The rows of a group lie close to one hidden flat surface of 8 dimensions, which may be shifted away from zero. Surfaces can cross.
Known rows, each followed by its group:
[ 13   7   1   6  13 -27 -29  16  20  -7   0   6  -2 -12 -19 -25  -1 -18
  36] : q_842
[ 23   4  19  -3 -18 -17 -29  18  35  33  31   1  16 -20  59   6 -17 -17
  18] : q_132
[  9   3  25 -27  -2 -32   0 -23 -11   7 -54  33 -27   2  17 -48  21  26
  29] : q_677
[ 28  -8  30 -34   1 -18 -36  24  -7 -41 -20  -9   0  -4 -11   2 -15 -39
  43] : q_677
[-16 -12  12 -34  -6   4  22  -8 -38  -6   2  15 -14  19   7 -33 -16 -37
 -20] : q_894
[-18  -2 -23  44  10  -4  -3  -8  -5  36  35 -34  13 -23 -14  34  27  28
 -42] : q_896
[ -2  -7  -7  33   4  14 -24  11  -6  11   3 -29  12 -14   6  59  18  11
  -6] : q_894
[  0  -6  10  -8  15   5   6 -23 -23   0 -40   5  -5  -5 -13   3   5   2
  -7] : q_896
[  5 -10 -14  -7  23  27  19 -12   3  25 -12 -16  -2 -19   9  13 -16  12
 -42] : q_914
[  6  -8  -8  -5   0  -7 -10  21  -1  -1  36 -37  11 -17  -9  24  -7   5
  -7] : q_677
[  6  -7 -20 -41  -9  21 -17 -13 -23  -4 -10  10 -14  15  29  -5  39   6
  34] : q_199
[-14 -13  24 -18   3 -29  18  23 -14  10   7 -28  -8 -19 -21 -38  -7 -15
 -37] : q_894
[ -5 -18  -7  -4  18  10   9 -10  -9  26 -31 -11   0 -23 -14   1  33  10
  -9] : q_132
[  3  26   8  19   3 -33   7  10  18  -4  -6  29 -25  11  -1 -50 -14  36
   8] : q_894
[ 23  16 -33  -1  22  19  19 -31   3  19   5 -11  -9 -16   8  20 -15  70
 -37] : q_896
[  1   4 -11   4 -18 -12 -21 -16  13  16  41  30  20  -1  12 -15  25 -45
  21] : q_199
[-18 -16  -4 -21 -15  -2   7 -13 -34 -41   5  -2  17  15 -42  -1  38 -20
  21] : q_132
[  9  19   7  18   2  -5  -7 -27 -10 -21   7  20   0  21  -5  11 -25  -4
 -10] : q_132
[-29  -9  -9 -27 -18  13  39   8   1  -8  22   8   3  29   0 -30  -6 -23
  -7] : q_46
[ -3  -2   3   8   7  17   8   8  25   3   5  -6  18  -4 -10  12 -16 -16
   0] : q_896
[-15  -6   0  -5  -7  20  20  17   1  -6  11  -5  -3  19  13   8 -16  -4
 -24] : q_199
[-12 -12   1  -2  -7  -7  11  13  19   6  -7   3   6  -7 -19 -25  18 -10
  17] : q_132
[-22 -11  -7 -23  -3  42  26  12   5  -5  40   1  19  15   8   8 -29 -53
 -31] : q_199
[  7   8  10   2   3 -13  -6  16  -2  -7 -24  -5 -18   0   9  -5   0  32
  14] : q_46
[-17  -7  -1  37  18 -11 -12  19 -14  -2  20 -33   0 -14 -29  18 -15  -2
 -35] : q_896
[ -9   9  28   8   0 -12  10  54  28   6 -22  -6 -32   9  35 -17 -31  33
  -2] : q_842
[ 37 -10  11 -14  17  33 -26  -7  27  28 -30   7  16 -29  33  31 -20 -64
   9] : q_894
[-22 -13   4 -28 -17  -7  29   4   3  -1  17   9   9   6 -11 -33  12 -21
   2] : q_677
[ 14   5 -11 -20  18  22  -5  -3 -17 -31  -7   3 -17  16  -8   9 -33  -7
 -11] : q_199
[  5   3   5  10   6 -15   7 -32 -13  -6 -30  22  -5   5 -21 -11  19  26
   9] : q_896
[ -2  10   7  30  11 -25 -16  -1 -29 -30 -52  -5 -30   9 -35   6  32  65
  30] : q_46
[ -1  -4   1 -15  -9   8  -1   9   7  25  -3  -9   4  -4  31   2   4   9
  -5] : q_46
[ -4  -5  -8   9  -3 -14  11  -3   0  16  13 -13   7 -14 -21  -3  33  24
  -9] : q_677
[ 19   8   1  18  10  14 -21   9   4 -20  -3 -11  -1   2   1  35 -36 -15
  -4] : q_896
[ -4   3  32  31  -4 -19   4  -8  21  -3 -16  23  21   1 -11   1  -6 -19
   5] : q_914
[  2  -2 -17 -12   3   5  -8 -10 -15  13   6  -3  -4  -5  12   4   9   2
 -10] : q_199
[ -5  -2   8  43  11  -8 -16 -22 -14 -16 -46  12   6  -7 -49  18  42   3
  28] : q_914
[ 22  31   1   6  22   2  -5  13  21 -26 -13  16 -32  18   9 -13 -63  21
   1] : q_894
[-11   5  -7  40  15 -11 -15  -2  -9   9  -9  13 -14   2 -11  -6   2  -6
 -11] : q_914
[ 10 -11  -9 -31  -3   8 -19  12  13  27  19   9   5  -9  38 -12  -5 -52
  11] : q_842
[ -8  -8 -23 -19   5  18  25  10  -3  -3   6 -18  -9  -1 -14   2   1  20
  -7] : q_199
[ -5  11  -2  12   2  -3  15  35  51  13  25 -11   1 -11   7 -10 -43   7
 -12] : q_894
[-33  -4   1  37  18  10  32  13  37  11 -30  19  -1  -3 -31 -31 -10 -21
 -20] : q_132
[-15 -22  14  -7 -16  19   3  24   9 -16   0  -5  30   6  -6  25   6 -49
  20] : q_46
[-25 -18   1   6  -6  29  28  66  43  -8  13 -30  12   7  -5  12 -19  -5
   2] : q_46
[-11   3  -5 -11  -8  -5  20 -21 -22 -33  16   2   4  19 -34 -15   6   7
  -6] : q_132
[-19 -11  14  -2  -1 -24  39  -5  19  20 -17   5   6 -15 -33 -48  12  12
 -16] : q_896
[  8  -8  18   6  27  25  24  -6  20 -11 -16 -10  19 -14 -23  35 -61 -31
 -34] : q_914
[ 10  20  -4  30 -17   5 -34   6   6  -7  14   9   9  14  37  41  -2   2
  17] : q_677
[-21 -11  -9  12  -7  21  27   7  34  17  14   0  25   0  -4   3  10 -26
  -3] : q_677
[  1 -13   4   4   1   4 -22  14   9  22 -13  -3   5 -17  16   1  16 -17
  15] : q_842
[  6   1   0  -7   9  20  13  23  19 -15  11 -14   5   5   4  12 -46  -9
 -10] : q_842
[ 10  25   9   2 -17 -56 -27  -2 -24  -1  11  10 -35  16  20 -31  11  62
  12] : q_677
[-19   2   7  33 -21 -20   5   8  15  10  11  10  19   3 -13  -8  22  -1
  14] : q_842
[ 19 -19 -42 -22  42   3 -16  15  34   2  22 -29   6 -52 -78 -41  -6 -67
  19] : q_842
[  3   2 -12   1  13 -16 -17 -11  -2 -10  -4   4  -5 -15 -35 -22  22 -12
  26] : q_842
[  4  -4   4  20   0  -1  -1 -15  19   4 -16   8  23  -8  -9  15  16  -7
  17] : q_896
[-20 -18 -20 -27  -9  33  21   5 -14  10  10  -6  -2  12  16   8   9 -10
 -17] : q_199
[ -8  18   7  26  -9 -34 -26 -19 -28  12 -22  38 -31  18  21 -34  31  28
  15] : q_914
[-20   8  -4  16  -7   1  15  32   4 -17 -17  -6 -26  18 -12 -12   4  51
   0] : q_46
[ 18   3   1   4  12  -3 -11 -11   4  -2 -16  -2   0 -13  -9   4  -6   1
   8] : q_46
[-10  -5   4  14 -10  16 -20  23  -1  -1 -22  -2   2   9  20  29  20  -2
  22] : q_46
[  8  -9 -16  -7  -3  17 -29  -8 -12   3 -13   0  14 -12   7  24  48  -4
  33] : q_199
[ 31 -15  22 -63  -4  10  15  16  21  17  14 -19  14 -15  40   7 -52 -32
 -10] : q_46
[  6  -5  25   6  -5 -14 -28  40  40   1 -27   5   8  -9   6 -11  13 -30
  59] : q_132
[  1  -2  13  -6   5   3   2  -2 -12   6  -3  -5 -10  -5  15  -4 -22 -13
 -20] : q_896
[ 15   4  -1  -9  -3  -2  -3 -10  -8 -11  12  -2   6   6  -5   9 -10  -4
  -6] : q_132
[ -4  20  -7  36  12 -21  23 -41  -5   3  14  12  -2   7 -22  -4  -9  26
 -43] : q_132
[ 30   8  15 -51  -7  14   7   5  17 -10 -40  12 -15  13  46  -5 -15  24
  32] : q_914
[ 24  32  13  32   5 -50 -37   4  25  17 -30  27 -24  -9  23 -21   2  46
  30] : q_894
[-20  -5  -9   5  -2   7  22  13  16  19  11   3  -5   3   4 -23  -1   2
 -14] : q_914
[ -3  -5  -8  -2  10  16  14  -8 -11 -16  -2 -15  -1   4 -17  11 -10   3
 -17] : q_842
[-10   1  25  37  -7 -14 -16 -26 -19  -6 -23  33  10  16   2   9   4 -35
  -8] : q_914
[  7  -8  14  -8  12   3  -6  18   6   8  -6 -16  -2 -16  10   9 -27 -13
 -13] : q_894
[ -1 -17   1  18 -11 -11 -21  13   5   6  24 -27  33 -23 -15  33  34 -15
  17] : q_677
[  4  11  -7   5  26   1  13   5  -8 -12 -16 -29 -30  -5 -21  -3 -29  51
 -27] : q_199
[  5   2  11  25   7   3  -8   9  25  23  -3   6   4 -13  18   7  -5 -14
   0] : q_914
[  9  13  -2  -9  -3  -6   4  -3   9  -8  25   9  -2   9   9  -8 -24  -7
   0] : q_842
[  3  13  -1  -3   0  -6   0   4   9  20   8  11 -22   7  37 -16 -17  15
 -13] : q_894
[  6  33 -10  39   8 -42 -10  -1 -14 -27   2 -14 -24   2 -44 -11   5  80
   2] : q_677

New rows, each followed by its group:
[-16   7  -1   8   4  11  18 -23 -17 -28  -6  22  -1  30 -28 -10 -16 -14
 -11] : q_132
[ 26   4 -11 -34  24  17 -25 -13 -26  11 -20  -5 -28 -17  30  -1 -16   0
  -6] : q_842
[-4  3 -6  0  3 18  3 21  7  0 -5 -6 -3  6 16 13 -7  4 -1] : q_46
[ 16  18  -5   0  15 -15   6 -15  17  -2  13   9  -1  -8 -24 -28 -21  -4
  -3] : q_46
[ -1  -1   5  41 -19  -3  -3  -9  46   8   3  16  41  -8 -11  14  36 -13
  44] : q_896
[ -8   0 -16  -5   5  22  10   8  -1   7   8   4 -13   9  17  -6 -29 -21
 -25] : q_914
[-20   7  -7  10  -1   7  23  26  15   0   2  -9 -10  13  -7 -11  -7  19
  -3] : q_46
[  6  13  20  30  27  -2  -5 -17  -9 -32 -30  15  -6   8 -33   7 -28  -3
  -8] : q_914
[ 18  -1 -33 -10  23   5   0 -19  -5   7   7 -18  -3 -23 -25  -7   4  14
  -6] : q_199
[-22  -8 -17  20   3   9  36 -24   9  28  24  -5  22  -9 -18   0   7  -5
 -45] : q_132
[-18   5  10  44  18   6   1  -9  -4 -39 -35  20   8  19 -52   9  -4 -27
   9] : q_132
[  5  26 -40  17 -19  18  35 -18  67  11  45  21  30  20  17  12   0  42
   2] : q_896
[-28   6  -5  29 -13   6 -16   9 -10  17  18  42 -10  27  36 -23  -2 -51
  -4] : q_914
[-12   4 -18  71  11  -5  30 -46  24  58  32  -9  44 -31 -33  31  13  11
 -64] : q_132
[-10   1  -3   9   2   8  18 -19  -7  12  47   7  12   2  12   2 -39 -50
 -61] : q_199
[-23   6  -9  -4   4   6  27  41  11   2  -8 -27 -23  13   8 -12 -12  62
 -16] : q_46
[ -1  -5  37  -5  -2 -65  -1  34 -14  13   6 -31 -28 -24  -3 -39 -18  25
 -24] : q_894
[ 14  -3  19 -36  -6  13  34 -28  -3 -19 -38  16   7  14  11   3 -17  13
   3] : q_914
[ 19  -4  -8 -24  35   3 -20  15   1   2 -25 -17 -31 -25  -5 -19 -22   1
   1] : q_842
[-27  10   0  25  -7  -9  11   3 -21 -38   3   5 -10  29 -34  -9   1  18
   3] : q_894
[-14  -9   2 -15 -11  14  26  26   9  -2   1 -10   0  12  11  -3  -2   6
  -6] : q_46
[ 22  18  -8  11  20 -22  -4  -3  21  17  -6  -7 -23 -22 -10 -16 -15  41
  -7] : q_46
[ 14  13  33  14  15  -2   4  -8  10 -10 -22  14   9  -1  -5  15 -46 -21
 -13] : q_914
[ -4  -1  -3  27   0 -10 -15 -43   0  26 -33  44  13  -7 -11 -13  54 -23
  28] : q_894
[ -8 -10  22   5 -19 -32   2  10  34  42   9  25  16 -19  18 -39  18 -45
  10] : q_894
[ -3  -9  30   0 -11 -31  -4   1   1 -30 -23   3  15   0 -34 -11  20   1
  35] : q_46
[ 17  -6  21 -23  -6  -2  -3  40  13  25 -25 -32 -13 -15  56  22  -6  51
   4] : q_46
[ 15  -8   4  -5  11  -9  -6 -10   4   5 -13 -13  13 -17 -13   8   8  -4
   5] : q_46
[  1  26  -5  14 -11  -1  -7  -3  14   2   9  34 -18  26  35 -15  -8  19
  12] : q_894
[ 17  -1  -2  19   9  -7   1  -5  19  26  18 -26  25 -32 -13  23   5  12
 -14] : q_132
[ -3  -6  10  -6 -10 -13   9  14  13   4  -5  -5   0  -1   1 -11  13  10
  11] : q_46
[ 25   5 -18   9  18 -31  -8 -49  -1  61   2  -3   0 -46 -10 -19  41  31
 -17] : q_46
[-14 -10   6 -19  -7  -3  21  20  -6  -3  22 -15  -6   1   0 -18 -27 -19
 -31] : q_894
[-12  -2   2  52  17   0  -7 -23  -4  10 -37  19  10  -2 -26  15  20 -15
  -7] : q_132
[  1  16   5  20  -1  17  22  11  56  -3  57  14  27  15  15  10 -81 -57
 -34] : q_132
[ 18  -4  -5  -6  20  33  -9  12   0 -11 -10 -19  -7  -8  13  42 -43 -11
 -13] : q_894
[  7   4  15   5  -1  -6 -18  33  22   2 -10   0  -6  -1  26  -3  -6 -11
  20] : q_842
[  3   3  -7  -9  -8 -25  14 -24 -16  22  23  -5  -3  -8   3 -12  13  45
 -22] : q_132
[  5  -6 -29 -20   9  17   6   5  17  32  15 -21   4 -27   8   0   8  10
 -13] : q_199
[  6   2  -9  20  20   7  -7  -9  -9 -17  -3 -16  -3  -8 -32  23  -6   1
  -8] : q_199
[ 10  10   0 -11 -24 -18  -1 -17  -4  10  46   1   9   4  25   5  -1  11
  -4] : q_132
[ 28   7   1  15  14 -24 -19 -17  17  11 -13  -2  11 -33 -28  -6   7   0
  16] : q_46
[ -6  12 -41  64  16  17 -20  -2  37  25  13  12   6 -13 -20   6  12 -15
   5] : q_46
[ -8   3   6 -23 -11   5  17  10   6  16   3  29 -17  14  39 -37 -22 -19
 -13] : q_132
[  2   2   1   1  11   8 -19   8 -45 -51 -69 -10 -36  24 -24  21  26  62
  43] : q_199
[  4   8  -6 -38  -4  12   5  34  -1 -10  -9  -5 -36  20  40 -12 -25  35
   7] : q_199
[  9  12 -12  13 -26  21  -6 -42  13  -2  -6  49  19  22  30  27  32   5
  37] : q_896
[ -3  20   4  66  11  -7  11 -38  17  23   6  32   8   3  -3  12 -29 -10
 -49] : q_132
[-34  -9  22 -14 -27  -2  24  35 -18 -24 -27  -8 -15  27   8  -1  27  48
  10] : q_46
[  0  -8  33  -9  -3 -15 -29  -6 -22   0 -27  23  -9  -2  13 -14  10 -38
  12] : q_894
[-22   3  -6 -27 -24   1  30 -19 -21   0  29  28  -3  29  21 -33  -4 -15
 -26] : q_132
[ -4  17 -16  39   3  10 -12   9   6 -13  35 -11  13   9   0  33 -18   4
 -15] : q_896
[  7 -16  -7 -26  -2  17  -6 -16 -15   5  10 -13  16  -8  16  27  14 -19
  -1] : q_132
[-10  13  13  35 -25 -21 -11 -31  -3  10  19  37  17  17  12   2  19 -15
   2] : q_132
[-36 -28 -14 -27  11  28  42  15  11  43 -24  -1  -8 -15  -7 -36  18 -15
 -19] : q_132
[-17  -5  22  21 -17 -24 -35  17 -34  -2   4 -15   1   0  12  16  22   2
   0] : q_894
[-23 -20 -10   0 -12  14   7  14  18  -2  22  -3  25  -2 -24  -9  16 -54
  13] : q_842
[ 21   3  14 -15   6 -25  -5 -19  -9   1 -16   1  -7 -13  -7 -12   1  19
   8] : q_46
[-10 -18   1 -21 -24  11 -13   3 -31 -13  36  -5  18  15   5  17  19 -42
   5] : q_677
[-19  -5 -18   8   7  -1  25 -10  -1  30   2 -12   2 -12 -20 -13  32  30
 -22] : q_46
[-16 -18   1  -3  28  19   2  -8 -34 -14 -82   8 -29   3 -36 -16  33   8
  13] : q_132
[-10   3  -6   7  -8  16 -13  -4 -16   1   2   5   0  11  21  18   5  -9
  -8] : q_894
[ 23   9 -16   6  18 -13 -17   1  23  10  17 -11  -4 -20 -12  -6  -8   5
   6] : q_199
[-14  -2 -16  28  37  22  32 -42 -22 -14 -25   2  -1   4 -59   7  -7  12
 -45] : q_132
[-11   3   1  21  10   9  23   0  18 -25  -3   6   7  13 -43  -5 -23 -19
  -7] : q_132
[ 15  -7  -2   1   3  16   4 -10  28  19 -15  -2  22 -20   9  19   2  -3
   7] : q_896
[ -4   8   6  25  24  13 -17 -26 -43 -13 -22  21 -21  15 -10  11 -26 -33
 -27] : q_914
[ 14   3  44   5 -10 -26 -50  32 -12 -15 -11   4  -7   9  36   5 -18 -33
  29] : q_894
[ -5 -18  31  10  -2 -16 -21   7  -4   6 -16   7  14 -16 -12  -6  16 -46
  15] : q_894
[  3   6   1   7  -5 -13 -13   3   3 -15   8  16   2   6 -15 -14   7 -21
  29] : q_842
[ -4 -21  -6 -18 -10 -12  -1  24  -5  10  53 -48  26 -23 -12   8  12  -7
 -12] : q_677
[ -6   0  24  18 -11 -28 -12  10   8  13  -2   9   5  -3   5 -14  17 -25
  16] : q_894
[ -7  -8  -8   8  -2  11  -6  -4   4  11 -21   7   6  -4   2   5  45   4
  19] : q_914
[  4  -3 -11 -22 -13  -4  15  -7   7  14  55 -20  18 -11  12   6  -5   5
 -23] : q_132
[ 14  17   7 -19   3   9  -8  42   9 -11  16 -12 -25  13  48  12 -71   8
 -19] : q_894
[-14 -27  13 -10 -23   5  16   7   9   9   4 -18  28 -11   4  10  33 -20
   4] : q_46
[ -3  11  -3   5  -5  11  -7  15 -10 -19  10  -4  -6  14  18  13 -23  -6
  -2] : q_894
[-18  -6  -7 -20  -9  16  28   4  25   5  37  10  18   7   0 -24 -17 -48
  -9] : q_46
[-23   3   7  -2 -12  18  11  37   0 -35  -9   4 -21  39   8  -8 -10  15
  12] : q_46
[-10 -19  18 -15 -12 -26  27  14  20   5   1 -21  19 -14 -30 -19  16   9
   7] : q_46
[  1  14  -6   5   0  -7  -6 -21 -16 -17   9  22  -7  14 -15 -12  -1 -20
   1] : q_199
[ 23 -14   7   4  19   0 -12  19  44  52  -4 -26  19 -56  19  15  -8 -18
 -13] : q_894
[-14   6 -22  10 -18  16  30 -19  23  -1  24  24  24  22  -1   3  12   5
  -1] : q_896
[  5  24 -30  11  33  18  17  19  21   7   2 -14 -34  -7   1 -20 -39  50
 -33] : q_46
[ 10 -12 -27 -17   2  10  -4 -15   8  55  42  -5  12 -30  32  -2  14 -23
 -28] : q_199
[ 16  11  -7 -11 -11 -20 -25 -10 -45  -9  12  -1 -20  14  25   5   9  35
   0] : q_677
[  1 -22 -49 -39  14  25 -17 -66 -64  -8  14  13   7  -1 -39  -9  49 -71
   5] : q_842
[ 28  18   8   5  22   9 -10  -7  20 -30 -29   4  -6  -2 -13  17 -33  14
  14] : q_896
[ 16   2  -7  24   3   6 -16 -27   2   4 -17   3  11 -12   9  35  16  27
  10] : q_896
[ 19   6 -46 -42  27  17   0 -18 -20 -35 -13  -5 -27   7 -38 -21  12  30
  23] : q_199
[-23 -16 -30  43  13  29 -36  19   1  24   4   0   3 -10  -2  22  36 -50
   9] : q_914
[  4 -21  19  10  -1 -13   2  19  22  13 -24 -33  18 -31 -13  24  22  23
  11] : q_46
[ 16  15  12 -20   8  -8  31 -14  29 -10 -33  29  -9   9  -7 -39 -14  25
  13] : q_896
[ 11  -5  20 -11   6 -38  18 -19   1 -19 -15  -7  11 -15 -58 -23   9  12
  14] : q_46
[ 10  15 -19  24  -4   2  -7 -16   4  13  16  10  10   2  14  28  19  27
   0] : q_896
[-23  -5  20  43  28  19  -6  -2  -2 -11 -87  45 -17  15 -23 -11   1 -44
   9] : q_132
[ 10   5 -14  28  20  22  -4 -15 -12 -26  -8  -9   9   5 -30  56 -13   7
  -6] : q_896
[-10   6 -10  16   2  15  -1  12  -9 -16 -16   7 -21  22   2   7   2  21
   0] : q_46
[ 12  25  12  24 -14 -16 -20 -37 -20 -20   8  38   1  28  12  16 -13  -9
  -3] : q_132
[-23  -7  12  25 -18  -3   0  12  -9  -3  -4   4   3  16  11   9  23  -1
   8] : q_199
[-34 -11  -9 -39   2   6  43  15 -13   0 -28  18 -40  17  -4 -70   4   9
 -10] : q_132
[  4  11  -7   3  -7   9 -15  -1  -5  19   9  17 -11  12  53  15  -4   8
  -5] : q_894
[ 30  25 -12  -5  31 -30  -5 -34  -8  22 -11  -1 -26 -25  -5 -26  -8  49
 -13] : q_46
[  0  21  23  46  17 -19  -4  22  21 -22   8 -10   3   2 -33  11 -57 -14
 -17] : q_199
[  2  -3  33   8 -27 -28 -23  17  27  29   4  29  20  -9  34 -22  11 -59
  31] : q_894
[  7 -18  22  -5  13 -45  -2  -1  10  79 -12 -19  -1 -65  14 -33  29  10
 -22] : q_894
[  3  14 -34  40  10  37 -39  -2  17  -2   4  32  -1  11  18  23 -11 -53
  18] : q_46
[ 14   1  19   6 -12 -14 -35  -1  13  36 -21  24   0 -15  59   6  12 -14
  21] : q_132
[-24 -26 -13  23  52  72  33 -14   3  15 -55   1   6 -13 -41  31 -21 -50
 -50] : q_132
[ 26  21 -13   2  29 -20  14   2  33   8   9 -13 -19 -24 -30 -38 -47  40
 -19] : q_46
[-39   3   1  19 -17 -31  22  14 -12   8  29 -12  -7   9 -20 -30  29  33
 -22] : q_894
[-22  -8   3  56  19   0   7 -10  12  23  14  -4  26 -13 -32  10  -9 -45
 -44] : q_914
[  6  25   2  55   4 -15 -39 -10 -28 -47   2  11 -14  28 -25  28   4  25
  13] : q_896
[-17  10  12  49 -31 -47 -12 -32  -4  26  16  36  14   7  10 -23  58   6
  16] : q_132
[-41  -6 -13  10 -12   0  25   4   6  13  16  16  -3  13  -9 -37  19  -7
 -10] : q_914
[  9   7  37   7 -21 -41 -46  20 -28  -4  -4   3 -18  11  44   8   3  -2
  21] : q_894
[-14  -8 -10  -1  -7  13  -6   0 -10 -10   1   7   1   9  -5   4  15 -10
  12] : q_199
[ -6  19   1  36  -5 -18  16 -31   4  10  27  25   9  10  -4   0 -11   5
 -32] : q_132
[  7 -13  -2  -8   8  18   5  -5  30  26  -6  14  11 -17  12  -5 -14 -44
  -2] : q_894
[ -5 -29  24 -26 -11   2  13   1 -12  -8 -19 -21  25 -12 -20  22  29  -8
   5] : q_46
